Every row belongs to one group in each of 4 separate groupings. Each group adds its own fixed numbers to the row, and there is some noise. The rows also spread widely along 15 directions, which tell nothing about the answers.
Some rows, each with its group in each grouping after it:
27,-3,15,2,57,29,13,4,-11,-22,-35,2,-6,17,12,-23,-4,-6,31,27,14,7,-40,23,6,26,-10,-19,9,60,2,-23,5,10,4,21,-5
zalod dedev (2) k266
38,-7,18,-1,9,24,-2,1,-13,-23,4,2,20,25,15,-22,14,-44,10,10,18,-14,-27,-10,-2,29,22,12,-4,-7,0,-26,19,-26,22,16,13
rifu Lidal (2) k266
16,-11,-33,0,-19,16,-31,-41,-31,-12,-26,35,-20,-14,46,-40,6,-53,20,-51,29,1,-8,46,-20,33,20,-17,-42,22,18,11,7,-12,-20,-6,55
bomut rumaz (3) k138
31,9,-7,4,56,4,34,-7,-18,-6,-38,17,-60,-33,-5,-3,24,27,53,-13,3,1,-11,63,18,-14,26,-19,-2,63,7,15,55,3,-51,-1,20
rugon puva (1) k351
25,18,2,7,-58,46,-14,-42,45,-13,-22,-24,63,20,-6,11,11,-14,37,18,35,63,41,-14,-1,-53,3,-11,-36,-1,-29,-41,-27,18,32,16,-18
daga puva (0) k138
8,24,23,6,-1,7,1,-30,41,2,19,-20,14,16,-21,21,41,-15,14,36,28,-27,33,-19,-9,-30,-3,16,-8,20,-27,5,31,-22,-29,-8,-35
rugon rumaz (1) k567
-35,-21,-61,42,-4,19,27,1,-23,31,-22,-51,-29,-36,-5,-34,-33,-17,18,30,27,57,23,19,29,-31,-52,-20,21,0,7,13,37,8,-20,-23,-6
daga duze (0) k567
5,12,-20,4,-8,10,15,-14,-7,29,-15,-20,-1,36,8,-18,20,-1,7,3,9,38,17,12,-6,-8,7,0,-14,10,-18,-9,23,6,9,9,-8
zalod Lidal (3) k880
0,3,-43,-13,-28,26,6,27,-19,27,44,-3,7,-21,-11,3,-24,-24,-9,-24,18,37,30,-26,32,-29,23,15,-13,-8,4,-25,24,-14,-21,3,-17
zudum kubir (2) k880
-14,24,-44,22,10,1,-10,-9,-13,25,-29,0,-43,-27,6,-47,-18,-13,12,-31,18,24,19,43,-4,6,-4,-2,-1,28,12,25,33,24,-38,-11,16
bomut dedev (2) k351
-11,19,24,22,34,2,-13,-4,13,-22,-22,-5,4,5,5,-21,-15,-24,38,21,7,-27,-12,14,11,5,-38,-18,18,24,-28,14,42,3,-3,-21,-51
rifu duze (1) k567
38,4,9,-12,10,-6,46,-39,-59,53,7,-38,-7,-19,4,3,34,-50,27,11,48,-8,2,8,-67,1,92,-5,-21,-19,-41,-23,32,-19,-16,4,21
zudum kubir (3) k351
0,30,-6,-19,-5,18,17,-4,-2,-25,-5,41,-25,-35,-8,8,-17,21,28,-42,-21,29,24,15,14,-44,30,10,-24,41,-10,-29,14,9,-27,-6,3
bomut dedev (0) k351
47,11,-18,14,-60,51,-25,-8,57,-17,5,2,39,30,0,22,30,-12,11,-19,5,46,45,-13,47,-42,13,27,-48,-14,13,-9,28,-9,-2,19,17
rugon duze (1) k266
6,4,-7,20,-6,-4,16,0,-6,-6,-14,57,-55,-7,27,-19,4,-20,24,-65,-18,41,13,40,10,-40,45,29,-45,26,38,12,43,-31,-26,2,32
zalod duze (1) k567
-19,31,8,13,-3,-19,3,-1,-34,-3,-24,36,-2,-33,30,-31,-50,-31,30,-46,16,24,5,19,-26,-22,38,-26,-24,15,-17,-18,-8,20,4,-11,-35
rifu duze (2) k138
14,17,-1,17,12,-1,-26,-34,-22,19,-13,-8,-7,-6,10,-32,6,-74,28,-10,52,-41,-4,31,-48,47,33,-3,-11,-3,3,25,25,-18,-36,4,14
bomut duze (1) k880
-15,45,-16,7,4,-50,22,19,-31,32,7,-8,15,34,21,-17,0,21,-29,-5,0,-40,0,4,11,31,1,-20,26,-9,-44,-6,44,11,5,-8,-30
bomut Lidal (3) k880
-31,10,-24,-5,-20,1,-40,16,21,-6,47,6,10,-16,-9,-13,-30,-39,-42,5,20,-52,14,-29,32,12,-53,13,16,-16,4,13,30,-12,-39,-41,-22
zalod duze (0) k351
17,11,-40,-16,-42,38,9,-3,-2,20,2,-10,14,46,-12,5,19,17,-18,-3,27,48,34,10,13,-2,28,33,-12,30,10,-32,-4,-6,-1,38,22
bomut puva (0) k351
3,8,-30,-33,-67,30,14,11,-36,14,40,-3,52,8,12,31,5,-10,-11,0,21,-7,41,-20,21,-10,24,-4,-29,-19,-51,-35,20,-28,-2,-8,-22
rugon duze (0) k138
18,22,5,50,-18,-13,29,27,-8,-17,-14,-20,55,65,27,5,18,12,18,9,-2,-10,-5,18,71,16,-12,-14,23,-24,-31,-13,77,-21,34,13,2
bomut dedev (0) k880
-33,19,-27,0,-59,-13,35,4,-26,26,-12,-8,14,32,5,1,-18,28,-15,-4,33,51,42,19,-2,-17,15,13,7,47,-4,-31,-11,-4,11,13,-31
rifu Lidal (1) k351
16,-7,-23,25,41,-7,34,22,-51,26,-1,-39,0,-43,5,-11,-20,-17,22,17,13,-7,-20,0,35,-4,-15,-68,25,-25,-40,-11,57,24,-17,-21,-34
rifu dedev (3) k880
-6,0,0,25,-8,11,-2,26,25,-33,-10,15,10,20,-11,-1,-41,-12,-4,-10,34,50,-1,8,41,-14,3,21,18,44,68,-31,-33,-10,-10,39,-1
rifu duze (0) k880
-15,21,-17,15,3,53,-11,15,2,6,-28,-20,-6,37,-20,-6,-11,-2,64,-8,13,35,18,42,33,-2,-12,33,10,66,-1,21,52,-31,-16,15,-50
rugon puva (1) k880
-19,2,8,-16,66,16,-30,-27,26,17,0,-2,-39,-10,-20,-29,-11,-52,-1,41,29,2,-6,-10,-54,-28,-37,-10,-6,60,11,17,-22,19,-34,-22,-59
rugon duze (0) k138
-21,-17,-1,-23,26,-3,40,9,-43,-21,13,27,-42,-45,-9,15,-16,-6,24,7,14,-28,-14,26,18,-31,-8,-13,9,59,2,0,39,-50,-43,-39,-21
rifu puva (0) k351
9,-11,-15,14,-13,41,-3,1,-23,-10,0,-44,45,-16,-1,-4,-21,-35,46,40,25,-12,-4,-15,39,0,-50,-38,16,-11,-43,-12,47,-10,11,-26,-52
bomut Lidal (1) k266
35,-14,-24,-49,15,7,10,-2,-16,11,8,58,-26,17,27,0,20,9,-47,-12,4,10,-12,14,-4,8,18,-24,-36,60,25,-31,-22,17,-13,16,17
bomut duze (1) k351
-47,31,26,-32,-7,-22,19,21,-28,-67,18,54,22,-1,29,-16,-48,24,-13,0,-29,-56,-21,-11,29,33,-31,-6,28,22,-42,-49,8,-17,36,-31,-18
rugon dedev (0) k567
5,-2,-24,-25,-54,50,33,-1,-11,-29,9,10,23,-3,-15,14,-18,25,5,-5,24,53,27,-4,32,-14,30,33,-6,40,22,-69,-40,-23,-2,38,32
bomut puva (1) k567
-6,6,-34,5,-9,24,-40,24,24,-45,21,10,13,6,-9,-21,-9,-8,-19,-3,11,-47,-15,-1,70,47,-53,29,34,9,34,13,30,-27,-34,-8,38
bomut puva (0) k138
28,26,3,-14,-25,29,8,-1,2,-13,6,5,36,15,0,9,14,7,20,0,13,-2,14,2,24,0,26,5,-15,4,-33,-32,25,-9,4,11,-5
zalod puva (2) k351
-43,-7,-55,12,5,-35,37,20,-40,42,-4,-8,-37,24,21,1,6,18,-23,21,33,-21,8,53,37,0,-48,-27,23,72,15,42,57,-43,-48,-26,-24
zalod puva (3) k567
-4,-7,-55,-1,-59,62,-38,-26,14,2,-2,-36,27,12,-2,-27,3,-27,14,15,10,33,36,-7,33,-1,-54,5,-11,-26,-26,4,48,1,19,-22,9
zudum Lidal (0) k351
16,16,-22,23,-5,12,-6,-22,26,-5,-47,14,-23,-25,1,-24,-16,-1,19,-32,18,65,20,33,5,-30,19,-7,-17,20,33,-10,-11,45,-21,16,31
daga duze (0) k351
-31,29,18,24,2,-21,43,-4,4,-51,-27,28,-25,-20,-5,-18,-31,26,30,-16,13,22,0,32,13,-18,21,27,19,46,36,-25,-10,-19,-15,5,33
zalod Lidal (2) k880
38,-2,5,-15,71,52,-10,9,28,-32,12,6,-20,-37,-22,-10,12,-6,36,23,-32,-23,-27,-19,47,-27,-43,-21,-9,9,-28,2,68,16,-24,-32,-24
zalod puva (2) k266
36,-34,-6,10,25,14,19,8,5,-27,5,29,-21,-15,29,-48,2,-20,-18,-1,-36,52,-33,-22,47,-28,-19,-18,-20,-46,10,-33,30,31,48,-13,49
rugon duze (2) k351
-47,4,-6,29,-6,-19,50,2,17,-5,16,-10,-37,-22,-22,-12,-33,0,-22,10,11,50,21,-18,5,-55,-9,48,28,24,44,-23,-17,-25,-24,-7,18
zalod dedev (3) k567
-39,32,-23,50,-14,-27,31,10,-34,-2,-35,-20,-18,-9,12,-32,-15,20,42,-13,8,-14,13,52,34,23,-9,10,38,10,-16,25,79,-23,-21,-21,10
zalod Lidal (1) k567

New rows. What belongs after each?
-2,-17,-34,8,-25,20,7,-8,22,-17,5,7,-16,0,7,-18,19,3,-4,4,-13,41,17,-6,38,-43,-42,7,-20,4,11,3,34,-12,6,-27,24
rugon Lidal (1) k138
36,-9,-8,-10,-34,28,-27,-26,40,-24,33,15,43,-56,-1,0,-14,-50,-13,-1,17,31,20,-64,12,-64,-6,-41,-55,-55,-10,-49,-32,45,4,-19,-3
zalod duze (0) k138
18,4,-43,-9,-39,27,10,8,-35,35,3,-36,43,7,-4,9,-12,4,-1,14,52,19,25,-1,21,14,7,-25,12,23,-18,-36,-3,15,-12,23,-36
bomut Lidal (1) k351
59,34,35,-38,7,-5,-13,-31,20,-32,10,40,18,-27,1,27,29,-9,13,-25,11,-50,-3,-8,-13,-9,57,-22,-35,3,-26,-31,2,14,-36,0,7
rifu Lidal (3) k351
35,-21,-53,-38,-48,44,13,-27,12,74,56,-28,9,-26,-20,22,32,-32,-34,26,31,83,76,-65,-12,-111,8,-28,-72,-28,-24,-35,-3,27,-9,-16,-48
rugon Lidal (2) k351
24,16,-5,59,-14,-23,-7,-17,30,11,-23,8,-18,15,18,-54,12,-34,9,-55,-20,80,19,-2,-5,-49,30,15,-38,-53,19,-2,34,33,39,9,23
rifu Lidal (1) k880
37,9,39,-6,13,-27,44,-21,8,-14,-15,30,22,21,26,25,21,11,7,21,16,23,-5,0,-7,-53,22,-62,-35,30,-18,-48,-22,23,31,11,-31
rugon duze (1) k880
5,-25,-49,-9,-27,-4,61,-14,-11,28,19,-10,-26,24,4,14,58,26,-50,36,25,25,21,4,5,-28,-4,13,-12,33,28,-11,8,-35,-22,1,53
bomut Lidal (1) k138
-21,-7,-44,8,-67,-10,42,-7,-53,14,3,11,-13,-4,28,-7,-8,-7,1,-35,11,33,32,30,15,-24,23,13,-20,2,3,-8,41,-47,-2,-19,31
bomut Lidal (3) k351
-32,-11,-45,21,-35,-8,28,-22,-3,10,-4,-2,-36,20,15,-45,13,-10,-39,7,26,45,25,16,-5,-6,-10,42,-1,16,54,3,2,-33,0,0,71
bomut Lidal (2) k567
-33,-36,0,12,8,30,11,-2,-4,-10,-10,-8,-34,8,-12,-18,-27,-41,31,29,38,39,-11,21,3,-22,-40,29,21,79,48,5,5,-56,-14,-6,-28
zalod Lidal (1) k351
-21,7,-9,64,10,-9,15,-26,17,4,-18,-57,-5,-36,-10,-49,-14,-19,27,32,12,36,12,-18,-2,-36,-45,-15,22,-39,-32,2,31,40,19,-38,-9
rugon rumaz (1) k138
7,-22,-12,-57,-17,58,-33,-32,-8,-12,23,21,5,-35,-4,-14,-21,-57,9,10,27,11,8,-26,-22,-16,-16,-18,-39,17,-12,-35,-22,2,-3,-22,-28
zalod Lidal (0) k351
13,13,8,11,-36,-1,-15,-43,32,2,-27,11,14,23,10,1,12,-30,18,-5,57,36,27,24,-27,-30,19,0,-28,46,25,-4,-22,-15,-2,17,-9
daga puva (1) k351
-2,17,2,36,-2,-20,24,-2,12,-48,-23,22,-11,-39,4,5,-10,24,32,-15,22,-10,6,39,50,-17,-3,-12,12,37,19,1,33,-9,-45,-16,30
zalod rumaz (2) k351
9,23,-9,9,-14,6,-17,-9,28,12,-14,-8,9,63,2,-13,24,-2,-23,9,33,9,16,18,-6,30,2,30,5,36,20,-6,1,0,-8,31,20
zalod dedev (0) k351
25,-28,-9,14,37,-4,31,-8,10,12,0,15,-62,7,12,-19,48,-14,3,5,-17,29,-8,12,15,-48,-11,-1,-26,24,28,17,56,-16,-18,-12,18
zalod Lidal (1) k567
26,-46,-2,-2,33,35,10,-16,-2,27,9,-26,-14,20,-3,-18,18,-57,6,51,28,49,-22,-17,-7,-32,-29,-16,-12,30,10,-14,12,-4,21,-2,-32
bomut kubir (1) k351
28,3,6,3,-5,22,6,32,23,-11,19,5,16,49,-11,0,4,1,-17,-7,3,29,-11,-20,42,-1,18,49,19,16,29,-38,12,-20,13,45,9
zudum puva (1) k351
24,12,-42,11,-25,16,-40,15,41,-8,44,0,27,-47,-20,20,2,-20,-1,-16,9,-32,35,-31,86,-40,-42,-34,-19,-50,-9,15,70,9,-53,-39,-20
zalod puva (0) k880
23,44,14,-8,-9,-16,17,19,-21,-17,13,9,40,19,13,-6,8,15,4,-20,-6,-48,-7,-9,22,50,43,8,14,-30,-43,-37,39,-4,14,14,8
rugon Lidal (1) k880
-44,4,-29,12,15,2,31,38,-35,25,20,-9,-28,9,11,-55,-26,-9,-17,7,-37,13,-5,-11,22,7,-31,28,21,-31,-34,0,71,-17,24,-32,-12
daga duze (2) k880
-27,1,-23,-1,-60,38,-1,21,8,-7,38,-19,42,41,-5,-3,-17,-20,-27,17,4,19,29,-38,45,-2,-24,53,14,-23,-5,-30,19,-42,20,5,1
zudum duze (0) k567
-28,10,-35,13,-12,13,2,21,-30,5,7,-21,-4,-21,-1,-41,-36,-20,8,-9,11,5,1,1,21,22,-9,27,27,-8,-8,-2,37,-12,-11,-19,6
daga kubir (0) k138
25,-6,61,16,-3,-14,40,2,16,-48,31,0,45,11,-2,35,6,-34,2,44,43,-26,-19,-35,18,-21,19,4,16,1,18,-56,-15,-50,-1,21,3
zalod dedev (0) k567
1,9,1,18,-29,-28,7,-26,-8,-8,-21,11,9,-8,31,-37,-14,-24,1,-12,23,13,0,6,-18,5,9,-16,-3,-14,-1,-22,-4,10,28,-8,15
daga Lidal (1) k351
34,-3,6,19,34,-6,26,-36,2,-24,-45,-13,-15,51,23,-58,48,5,-9,26,-4,12,-42,20,-21,49,10,13,14,-11,13,-23,15,15,50,27,103
zudum Lidal (0) k266
-13,-23,-49,5,13,0,41,9,-28,40,10,-8,-31,17,17,-26,10,-6,-39,28,8,30,2,7,14,-12,-32,-17,-4,9,9,1,32,-6,2,-12,10
bomut duze (2) k880
21,-2,1,19,2,25,22,-3,-16,21,1,-50,13,32,-9,-11,23,-38,23,27,31,24,6,-3,-8,-3,29,30,1,-8,-8,-11,42,-25,15,14,2
rugon kubir (0) k266
-11,-15,-7,17,-3,22,-19,-17,32,-21,-24,9,-4,10,9,-22,-17,-27,9,19,28,41,-2,11,9,-21,-49,-8,-11,48,34,0,-21,2,0,-7,-9
zalod duze (1) k138
-4,-18,-15,48,2,14,-10,-32,9,4,-53,-14,-27,5,18,-34,-6,-49,53,-5,28,81,5,39,-6,-58,-25,-22,-23,42,29,24,16,-2,2,-11,-22
rifu Lidal (3) k138
-4,-4,-3,-18,19,6,40,34,-39,-10,17,10,-12,-29,-16,1,-39,19,-7,-2,26,-7,-19,-2,18,24,26,14,40,55,14,-53,-19,-5,-35,17,-9
zalod rumaz (1) k351
13,13,4,25,-30,-18,-1,2,11,-24,-13,22,30,-3,28,1,-14,-16,21,-22,22,13,10,7,39,-30,2,-32,-11,5,10,-15,13,-1,0,3,-19
daga Lidal (0) k567
5,4,-11,11,-4,5,18,18,-50,29,14,-23,19,14,18,-27,-13,-29,-1,-11,15,8,-11,-14,-8,29,35,9,10,-18,-34,-32,19,-3,13,13,-14
zalod rumaz (3) k138
9,25,3,14,-19,44,-15,-13,16,-14,-20,-6,28,-32,-16,-3,-47,-28,66,-22,18,60,28,-9,9,-46,11,-14,-22,13,-20,-38,-9,29,-1,10,-54
zalod dedev (1) k880
37,-51,-60,-32,-29,68,23,27,-65,1,17,6,11,-13,21,1,-6,-21,-7,0,35,31,-2,9,57,23,16,-18,-20,15,20,-43,5,-27,-18,27,37
rifu duze (2) k567
13,-4,-33,32,-6,0,-1,5,-37,38,-18,-29,-2,13,12,-41,-13,-42,2,-12,54,28,-5,28,-1,39,24,7,16,10,29,-1,18,2,-6,24,17
bomut kubir (1) k351
8,13,0,5,-10,25,-2,-24,0,-3,-14,-37,40,20,-9,-7,-2,-22,22,42,45,-10,4,-3,-14,17,-14,-7,13,20,-23,-18,-1,-5,14,7,-24
bomut puva (1) k266
13,-36,-38,-8,-2,21,5,10,-40,13,5,8,-20,-52,10,-22,-36,-41,14,-12,28,27,-9,1,19,-10,-7,-30,-2,18,22,-13,10,-2,-24,-10,-18
daga Lidal (1) k351
-28,-11,-26,-27,-23,29,6,-16,4,-2,30,-6,-7,8,-18,-14,6,-10,-26,32,13,3,20,-20,-4,-6,-35,29,-1,9,-7,-14,8,-34,8,-22,8
rifu puva (1) k880
8,-9,-70,-11,22,42,42,8,-24,84,17,-72,-26,-30,-38,-2,14,23,-14,53,6,44,37,-17,16,-44,-26,-29,0,-13,-55,-11,52,56,-34,-22,-36
zalod duze (0) k351
18,-4,-9,62,-17,-18,45,-6,-11,17,4,-51,-3,11,-4,-28,34,-27,7,16,16,13,4,2,13,-5,20,37,20,-65,-1,2,75,-35,16,-3,63
bomut puva (1) k351
0,17,7,29,-11,-4,-1,-28,31,-17,-6,-19,10,0,-9,-26,-2,-26,1,6,26,21,4,-13,-13,-14,3,26,8,-10,17,-15,-16,1,-3,4,27
bomut Lidal (3) k138
-15,-12,3,-43,-42,63,5,-59,33,-30,30,20,-20,-22,-30,13,3,-39,4,19,19,37,39,-29,-50,-59,13,67,-49,36,23,-33,-42,-53,-17,-13,31
bomut duze (1) k266
15,-3,-35,-9,-52,5,12,-32,36,-2,45,-24,24,-23,-14,12,19,-8,-66,34,34,5,40,-59,4,-28,-11,6,-11,-44,13,-35,-23,3,-15,-14,59
rugon dedev (3) k266
-25,-4,-29,31,-27,-63,32,42,-56,3,-8,42,-8,16,57,-2,-29,-3,-33,-46,34,-5,-14,49,38,13,17,-20,13,43,49,6,13,-42,-25,0,12
rifu duze (3) k138
17,44,8,28,-27,-48,8,6,-19,57,17,-24,39,27,15,-11,3,-34,-24,-16,39,-14,23,-20,-38,18,59,2,3,-42,-33,-23,20,12,5,20,-31
zalod dedev (1) k351
48,1,11,-38,-8,29,3,-8,15,-17,39,28,10,-21,-6,8,16,-17,-17,-7,-2,-6,2,-38,-2,-5,45,18,-33,-24,-10,-53,-6,8,-11,10,31
zalod duze (1) k351
17,-41,16,40,25,-4,21,38,-37,-15,-7,5,15,-1,40,-13,-36,-59,45,8,24,20,-47,9,63,-22,-28,-51,15,25,15,-11,47,-34,22,-5,-62
daga kubir (1) k567
13,24,-16,20,26,-27,2,26,-33,-7,-8,15,-18,-11,19,-40,-5,-7,-13,-39,4,-48,-20,31,24,67,36,12,24,-21,14,4,46,4,-34,13,58
rifu duze (0) k567
43,45,5,48,23,-5,-32,15,15,11,-33,-10,15,14,5,-20,-3,-20,37,-38,22,1,-2,29,23,24,32,-8,9,0,0,7,45,36,-28,32,-15
zalod dedev (0) k351
-5,5,-31,-29,-48,22,-35,-1,-12,2,-4,66,2,-1,48,9,-18,-30,22,-52,2,11,32,30,24,-31,-11,-34,-63,56,-9,12,25,-22,-21,-22,-61
daga duze (1) k567
-23,4,5,46,-41,-3,3,-33,13,-46,-27,4,25,-13,25,-5,-16,-22,59,3,11,24,25,20,39,-61,-49,-45,-20,3,-29,0,44,-10,24,-45,-28
bomut rumaz (0) k567
-30,20,12,3,7,33,11,0,14,-33,7,-9,-19,24,-37,-8,0,-1,34,15,4,-15,-1,16,10,17,-5,85,32,46,13,6,38,-73,-22,3,17
bomut puva (1) k880
-14,-22,-38,4,-28,-24,47,-18,-7,-8,-6,22,-27,-10,10,-18,-5,25,-45,7,25,53,8,13,11,-30,-16,-8,0,34,50,-32,-31,2,12,-4,58
bomut puva (1) k351
3,-15,-10,0,1,20,18,19,-21,-39,19,30,0,-92,-2,11,-57,-27,43,-24,-7,26,2,-17,62,-72,-9,-53,-23,-16,-6,-33,25,9,-19,-37,-33
rugon duze (0) k880
25,6,-16,-4,-3,-23,37,13,-41,-4,0,16,8,6,15,5,3,15,-26,-7,41,-32,-16,19,9,43,43,-6,18,34,32,-31,-9,-18,-22,30,42
bomut puva (1) k266
35,-19,-6,6,24,39,-19,-28,6,-7,-19,-10,3,-21,9,-34,2,-53,23,20,30,31,-15,-3,-11,-11,-10,-36,-27,-4,-4,-15,-8,31,3,-1,7
rifu duze (2) k138
-17,-2,-21,-22,-1,18,37,6,-54,-7,0,-17,5,-12,0,-4,-18,10,15,27,23,-20,-7,12,20,31,-4,-9,32,28,-19,-31,18,-20,-12,1,1
zudum Lidal (0) k567
-7,-7,-21,-22,-9,14,62,11,-75,-21,11,19,-40,-54,1,-13,-25,10,23,-33,-4,0,-11,24,13,18,56,34,10,9,0,-38,32,-43,-30,-7,63
zalod Lidal (3) k351
12,-8,-1,4,24,36,-9,-10,14,-20,-1,11,-22,-9,-6,-17,10,-28,31,-5,7,17,-2,8,13,-19,-8,6,-16,26,6,1,30,-12,-18,-5,-3
rifu rumaz (2) k880
34,-6,-34,12,-13,19,20,1,-14,39,2,-22,-11,18,-8,-5,22,-17,-8,-8,41,56,19,14,7,-13,51,25,-11,14,35,-18,14,-4,-22,37,34
bomut kubir (0) k351
-15,-7,13,0,15,16,14,-14,-17,10,22,-36,-9,-5,-20,-5,12,-54,27,45,39,-25,0,-9,-28,-10,-5,22,13,12,-11,12,33,-55,-29,-22,-26
rugon Lidal (0) k138
35,-9,-14,55,-44,-17,18,-26,11,18,-10,-24,27,-5,25,-11,24,-35,11,-4,35,64,25,-7,10,-61,17,-30,-41,-47,2,-17,21,15,26,-5,23
zalod kubir (1) k138
6,-15,14,43,44,-9,17,-7,-18,-1,-34,8,-43,8,29,-55,-7,-47,34,-10,3,38,-29,30,-15,-6,5,2,0,27,27,2,28,-12,15,8,8
zalod dedev (1) k567
49,-50,-27,8,9,37,-1,9,-26,11,-10,-12,1,23,14,-9,-4,-54,-4,6,68,36,-32,14,12,27,19,-8,1,50,79,-21,-26,-24,-25,52,21
zalod Lidal (3) k266
-34,-21,-15,-8,-19,-1,48,6,-20,20,54,-26,-8,9,-8,18,19,-17,-26,61,25,-37,19,-21,11,-15,-40,24,17,17,-12,3,50,-81,-30,-35,-13
zalod dedev (1) k567
-6,1,41,-7,24,17,50,8,-16,-47,12,21,-2,1,-5,-9,-19,-10,25,21,0,7,-29,-10,11,-16,17,30,16,34,2,-52,-3,-45,19,12,0
bomut puva (2) k567
4,8,18,-2,-6,-6,11,7,7,-23,17,29,7,21,25,-13,7,-16,1,-9,-34,-1,-9,-18,23,-30,-6,10,-21,-15,-27,-16,57,-22,41,-30,-10
daga kubir (0) k266
5,-7,-31,23,-26,28,-15,-10,54,-29,26,-20,1,-35,-25,-36,-7,-10,-27,5,-7,29,17,-47,45,-18,-39,37,14,-61,13,-20,18,22,-1,-19,61
daga rumaz (0) k351
-36,41,-11,5,-72,-29,16,-38,-1,32,-3,-6,0,43,4,-14,20,-9,-36,-12,45,10,58,21,-68,12,57,70,-11,4,4,-4,-10,-33,-1,11,44
rifu duze (1) k351
-20,-38,-5,-12,-16,-5,25,-23,-31,8,40,-15,1,-19,16,-3,-1,-65,-24,53,41,-32,-6,-22,-16,-11,-35,-19,-2,-20,-14,-8,19,-49,-3,-52,-3
zalod duze (3) k351
8,11,-33,32,9,-1,34,4,-19,74,4,-79,9,22,-24,-14,13,-9,-4,41,43,28,22,-13,-8,-4,3,-4,28,-15,-20,-8,31,17,-9,19,-34
bomut Lidal (1) k880
3,14,-38,14,-14,-11,37,19,-38,40,21,-17,-9,-1,12,-13,18,-4,-16,-11,-6,-5,28,1,24,-1,30,11,-4,-47,-27,1,71,-9,-15,-10,22
rugon duze (0) k567
12,16,14,-7,10,54,10,-41,8,-33,-30,-2,-14,-25,-15,4,1,-12,73,4,4,16,5,31,-3,-23,13,12,-16,34,-24,-10,26,-11,-25,-12,14
bomut duze (3) k351
-20,20,-25,-6,-9,-33,2,4,-8,19,-11,42,-2,21,36,-13,-16,7,-19,-27,8,26,15,16,11,-30,-17,-50,-23,47,1,-6,5,22,10,-8,-52
zudum Lidal (2) k880
